There are 8 hidden switches. A switch that is on adds its own fixed numbers to the row, and there is some noise. The rows also spread widely along 11 directions, which tell nothing about the answers.
In the rows, zero is written as 128.
Some rows, each with its switches (1 for on, 0 for off) after it:
[157 129 119  94 163 163  37 160 130 111 142 170 164 121 134  61 102 116
 103 122]  1 1 0 1 1 1 1 0
[111 170 128 119 121 120 131 147 105  91 174 143 128  71 149  84  85  93
  98 111]  1 1 0 1 0 1 0 1
[143 121 144 130 190  82 133 193  80 113 143 163 153 174 152  89 209 131
 154 127]  1 0 0 1 0 0 0 1
[163 149 107 104 161 148  76 122 126 121 132 159 141 199 120  94 148 109
 111 117]  1 1 0 1 0 0 0 0
[ 97 114 178 162 161  79 108 183  64 108 145 121 157 148 158 111 166 134
 164 132]  1 0 1 0 0 0 0 0
[ 91  94 159 121  80  81 158 136  86 150 136  89 108  93 155 129 142 138
 183 128]  1 0 1 1 1 0 0 0
[133 145 155 144 116 130 127 168  74 103 168 114 151 113 148 114 115  83
 144 132]  0 0 0 1 0 0 1 1
[149 131 119 124 122 174 142 168 107 133 151 168 183  97 146  74 145 107
  96 109]  0 1 1 1 1 0 0 0
[106 137 136 142  96 140 133 152 100  94 148 172 213 129 147  95 162  81
 122 130]  0 0 1 0 1 1 1 0
[116 109 196 157 118 176  45 163 110 105 162 132 202 147 183 141 152 135
 126 132]  1 0 0 1 1 1 0 1
[143 152 122  86 112  85 100  92 115  94 135 128 125 178 136 156 159  70
 156 171]  0 0 1 1 0 0 0 1
[135 131 102  79 119 149  89 131 116 139 129 107 123 134  83  64 131  85
 139 111]  0 1 0 1 1 0 0 1
[117 153 153 120 183  66 122 148  94  75 178 167 107 148 177 129 152 133
 130 109]  0 0 1 0 1 1 0 1
[ 78 178 118 110 137  99 121 139 115  92 162 180 149 136 171 103 174 119
  79  97]  1 1 1 1 0 1 0 0
[135 113 163 118 100 128 117 115 106 109 134 162 168 164 149 121 160 119
 145 161]  1 0 0 0 1 1 1 1
[130 144 133  97 172 153 115 212  69 157 160 145 122 131 143  79 185 149
 106  52]  0 1 0 1 1 1 1 0
[123  82 157 164 143 178  73 171 120 117 157 150 192 144 139  46 133 152
 133  70]  1 1 1 1 1 1 0 1
[120 127 116 158 112 174 129 168 104 133 150 109 156 129 110  70 117  89
 145  58]  1 0 0 1 1 0 0 0
[152 100 143 105 200 115  76 175 111 113 134 148 126 169 141 108 185 153
 151 101]  0 0 1 0 0 1 0 1
[ 95 135 115  75 137 114 106  77 169 113 115 172 141 165 143 111 197 136
  85 150]  0 0 1 0 0 0 0 1
[ 96 105 134 154 154 140  98 174 148  86 154 137 149  97 142  84 122 135
 128  57]  0 0 0 0 0 1 0 1
[155 137  92 114 153  92 151 166 125  99 141 180 144 120 148  91 158 107
 132 107]  1 1 0 1 0 0 0 0
[119 106 134  97 129 115 131 151  96 159 131 106  96  87 138  95 130 147
 141 118]  0 0 1 1 0 0 1 0
[ 99 100 177 122 131 146  71 115 139 125 159 134 127 132 176 130 138 185
 110 103]  0 0 1 1 1 1 0 1

New rows. What belongs after each?
[121 134 119  77 111 174  90  99 120 154 123 118 140 181 101  89 176 101
 115 126]  0 0 1 1 1 0 0 1
[135 128 108  97 151 132 106 186 121 105 149 152 168  98 145  89 173  90
 128 122]  0 0 1 1 1 0 0 1
[142 148 147 121 115 186  99 121 111 129 152 137 161 139 142 103 118  99
  94 147]  1 0 0 1 1 0 0 1
[135 126 124 114 155 133 112 194  89 117 139 122 152  99 109  57 129  80
 149 123]  1 0 0 0 1 0 0 1
[138 138 141 175 103 172 140 154 102  96 173 154 202 130 152  91 136  87
 112 100]  0 1 1 1 0 0 0 1
[ 97 121 146 139  94 115  81 135 122 106 139 113 161 175 157 159 179 117
 157 103]  1 1 0 1 0 0 0 0
[140 157 116  98 197 154  92 189 106 123 155 138 110 121 135  80 131 119
  98  81]  1 0 0 0 0 0 1 1
[115  80 141 139 108 174 145 139 149 148 118 163 201 151 144  87 225 157
 115 111]  0 0 0 1 0 0 0 1
[113 137 153 117 147 111  99  84 129 120 147 182 113 170 165  95 121 185
  83 119]  1 1 0 1 0 1 1 0
[112 126 113 101 122 138 126 136 131 128 144 139 140 158 141 114 201 118
 128  84]  0 0 1 1 1 0 0 1
[153  83 177 105 183 124  71 178  81 146 144 129 115 178 148 108 176 181
 165 108]  0 0 0 1 1 1 1 1
[101 157 142 108 114 128 117 138  83 118 132 144 198 183 132 104 225  75
 116 168]  0 0 1 1 0 0 0 1
[144 123 136  96 124 138  85 163  88 118 123 132 176 156 108  83 169  78
 151 156]  0 0 0 1 0 1 1 1
[105 118 148 132 144 145 145 178  93 149 141 154 153 100 144  57 154 160
 101  96]  0 0 0 1 0 1 1 0
[137 118  92  83 120  60 162 152 138 105 125 166 129 111 165 149 201 110
 160 128]  0 0 0 1 0 0 1 0
[117 106 156 149 135 116 135 197 100  95 164 149 165  88 168  96 148 130
 146 102]  0 0 0 1 0 1 1 1
[118 178 140 142 135 140 157 120  98 111 161 179 153 132 151  86 120 112
  64 123]  0 0 0 1 0 1 0 0
[148 116 106  78 172  90  73 177 115  88 139 160 141 116 126  55 130  92
 163 137]  1 0 1 1 1 1 1 1
[129 105 116 107 192  72  59 172 127  73 148 148 132 132 127  56 123 110
 174 105]  1 0 1 1 1 1 0 1
[111 140 144  88 161 116 100 189  63 146 136 102 104  99 115  79 130 114
 138 119]  1 0 0 0 1 1 0 0
[132 189 140  80 118 102 143 110  49 142 154 121  77 166 134 136 146 105
 113 124]  0 1 1 1 0 1 0 0
[100  70 149 138 124 139  87 133 161 123 140 131 146 124 166 107 153 178
 139  90]  0 0 1 1 0 0 1 1
[100 166 136  93 139 131  19 137 114  85 148 121 158 125 120  80 102  76
 104 154]  1 1 0 1 0 1 0 1
[ 76 164 100 110  93 108 132 128 116 115 142 115 128 121 121  98 144  84
 123  87]  1 1 0 1 0 0 0 0
[100  96 148 104  94 151 101 101 144 152 114 102 122  91 144 132 128 155
 116 140]  0 0 1 0 0 0 0 0
[111  92 165 138 121 144 127 172  82 163 130 102 135 131 130  97 167 157
 151  88]  0 0 0 1 0 1 0 0
[153 145 123  99 183 130 123 181 101 135 148 141  94 137 157 138 166 140
 118  81]  0 0 0 0 0 0 1 0
[ 78 175 140 108 118 164 101 116 108 123 175 139 128 144 143  90 140 123
  67  73]  0 1 1 1 1 1 0 1
[119 174 130 117  76 148 129  97  89 112 169 108 115 169 125 131 126  78
 124  85]  0 1 1 1 0 1 0 1
[ 97 177 136  70 169  87 140 177  62 140 135 138 100 124 147 113 199 125
 101 128]  1 0 0 0 0 1 0 0
[112 145 133 113 129 153  90  87 133 130 148 119 103 196 121 105 140 136
 102  82]  0 1 0 1 0 0 0 1
[122 139 128 115  91 144  73 120 122 102 148 142 161 170 152 136 147 103
 131 104]  1 1 1 1 0 1 1 0
[125 122 134 114 143 132  98  95 133 132 138 143 105 176 125 100 126 151
 121  94]  0 0 0 1 1 1 0 0
[ 71 176 165 165 125 123 164 101  95  98 182 166 149 168 176 112 149 128
  81 104]  1 0 1 0 1 0 0 1
[184 105 108  84 173 109 116 164 112 136 116 170 136  85 124  41 103 118
 140 174]  1 0 0 1 1 0 1 0
[ 89 146 150 104 119 140  93  86 148 109 161 157 125 142 179 133 141 156
  75 111]  0 0 1 1 0 1 1 1
[138  92 162 134 122 152  94 151 131 129 157 145 137 107 179 139 134 175
 127  87]  0 1 0 1 1 1 0 0
[137 127 122  77 130 160 100 146 137 125 131 167 166  85 142  81 157 126
  81 146]  0 1 0 1 0 1 0 1
[138 107 138  93  94 164  80 122 163 104 150 165 168 120 190 161 165 135
 113 126]  0 0 1 1 1 1 1 1
[139 101  97  81 129  95 133 106 164 107 122 153  87  95 114  82 115 137
 139 101]  0 1 0 0 0 1 0 1
[135 135 133  78 193 133 113 147 124 133 154 161  73 111 163  99 141 183
  80  85]  0 0 1 0 0 1 1 1
[ 94 141 130 133 150 106 130 142 114  98 164 125  91 100 137  78  92 129
 123  64]  1 0 1 0 0 1 0 1
[138 144 137 101 107 152  65  94 108 123 136  99 132 176 105 110 105  75
 142 154]  1 0 0 1 1 0 0 1
[159  89 147 118 115 113 121 187  83 121 132 106 146 122 133 118 160 102
 202 129]  1 0 0 1 0 1 0 1
[103 133 166 121 126 150  92 137 113 114 162 134 150 114 173 127 135 132
 102 131]  0 0 1 0 1 0 1 1
[126  76 164  72 120 107 122 147  97 171 112 114 119  94 152 108 182 170
 151 175]  0 0 1 1 0 0 1 1
[134 126 171 110 199 139  63 182  83 126 145 152 164 160 156  93 182 140
 115 152]  1 0 1 0 1 0 0 1
[110 148 112 113 131 123 115 218  76 100 165 129 143  78 139  81 132  80
 146  61]  1 1 1 0 1 1 1 0
[154 112  92  71 136 126  92 135 141 106 131 144 115 127 114  87 132 104
 151  97]  1 1 1 0 1 1 0 1
[211 151 118 108 165 130 167 159  82 132 170 176 101 136 166 125 140 126
 118  95]  0 1 1 1 1 0 0 0
[150 148 116  84 112 153 106 128 106 120 136 156 167 187 124 113 201  87
 118 124]  0 1 1 1 0 1 0 1
[167 127 140 112 121 140 122 102 119 123 131 148 145 163 136 120 141 111
 125 169]  0 0 0 1 0 0 0 1
[ 79 150 128 102 103 131  95 117 119 119 161 113 126 172 144 131 174 107
 126  81]  0 0 1 1 1 0 1 1
[127 104 105 126 112 125 198 113 156 132 134 148  96 126 140 109 153 154
 134  58]  1 0 0 0 0 0 0 1
[ 76 171 150 112 114 162  55 151  83 126 168  91 139 179 144 123 168 104
 108  78]  1 1 1 1 0 0 1 1
[ 98 133 169 101 157 104  52 131 120 104 160 126 110 155 180 159 164 160
 118 119]  0 0 1 1 0 1 0 1
[119  84 146 124 141 102 125 178 136 107 153 149 135 103 189 141 190 170
 153  84]  0 0 1 1 0 1 0 1
[103  96 145 130  93 104  81 158 130  86 137  88 150  83 137 134 123  95
 181 126]  0 1 0 0 0 0 0 1
[127 116 138 138 103 179 124 148 132 118 152 114 133  96 142 117 104 123
 124  74]  1 0 0 0 0 1 0 1
[ 36 125 121 129 134 104  79 162 133  99 130 147 187 132 126  43 169 119
 121  92]  1 0 0 1 0 1 1 0
[115 153 136 117 136 128 117 197  62 127 152 120 145 104 134  82 135  95
 132 110]  1 0 0 1 0 1 1 0
[124  97 123 118 136 131  80 138 124 121 127 111 129 165  91  65 133 113
 170  87]  1 1 0 0 1 0 0 1
[142 154  81  39 151 126 149 137 119 145 151 146  57  83 123  69 121 122
 102  81]  0 0 1 1 1 1 1 1
[108 109 105 111  69 162 151  70 163 129 122 127 124 129 102  87 124 116
 122  84]  0 0 1 0 0 1 0 1
[ 95 105 136 107  99 112 121 165 115 113 139 138 170 126 152 115 217 123
 152  99]  0 1 1 1 0 1 0 1
[ 81  99 136 125  86 128  79 104 142 109 125  76 137 133 108 111 124  99
 166 112]  0 0 1 0 0 0 0 1
[129 160 104  88 149 192 104 133 137 132 168 164 115 122 145  69 114 131
  64  59]  1 0 1 1 1 1 1 1
[122 124 133 127 152 112 117 171 107 103 141 149 148 151 149 125 185 124
 145  88]  0 0 1 0 0 1 0 0
[174 121 114  72 123 155  86 135 125 125 119 137 150 183 127 149 210  99
 142 132]  0 1 1 0 0 0 0 1
[126 180 125  99  85 162 145 104  88 122 166 132 110 146 132 121 125  85
 100  89]  1 1 1 0 1 1 0 1
[114  57 164 146 118 156  79 148 143 122 127 131 190 151 152 121 189 153
 160 114]  0 0 1 0 1 0 0 1
[105 148 130 115 113  90  78  81 119 109 133  93  95 164 118 126  87  95
 151 138]  1 0 0 1 0 0 0 0
[138 123 149 131 181 118 155 179 108 134 158 173 129 103 199 122 176 182
  96  99]  0 0 1 1 0 0 0 0
[114 128 111 129 131 184 102 187 146 111 176 146 162  99 173 101 148 119
 107  39]  1 0 1 1 1 0 1 1
[118 138 139 172 146 109  92 118 109  73 168 138 157 176 124  61  83  84
 154 110]  1 0 1 1 1 0 0 1
[124  55 124  91 113 122 100 141 145 144 102 112 114  73 121  90 122 157
 170 116]  0 0 1 0 0 1 1 0
[167 135 158 126 162 121 138 143 100 107 156 168 133 125 184 134 138 136
 113 156]  1 0 1 0 0 0 0 1
[134 143 121  89  94 132 163 111  85 143 132 132 126 144  96  74 148  83
 134 135]  0 0 0 1 1 1 0 1
[105 119 150 131 148 124  65 102 122 122 138 116 114 173 130 104 105 140
 136 112]  1 0 1 0 1 0 0 0
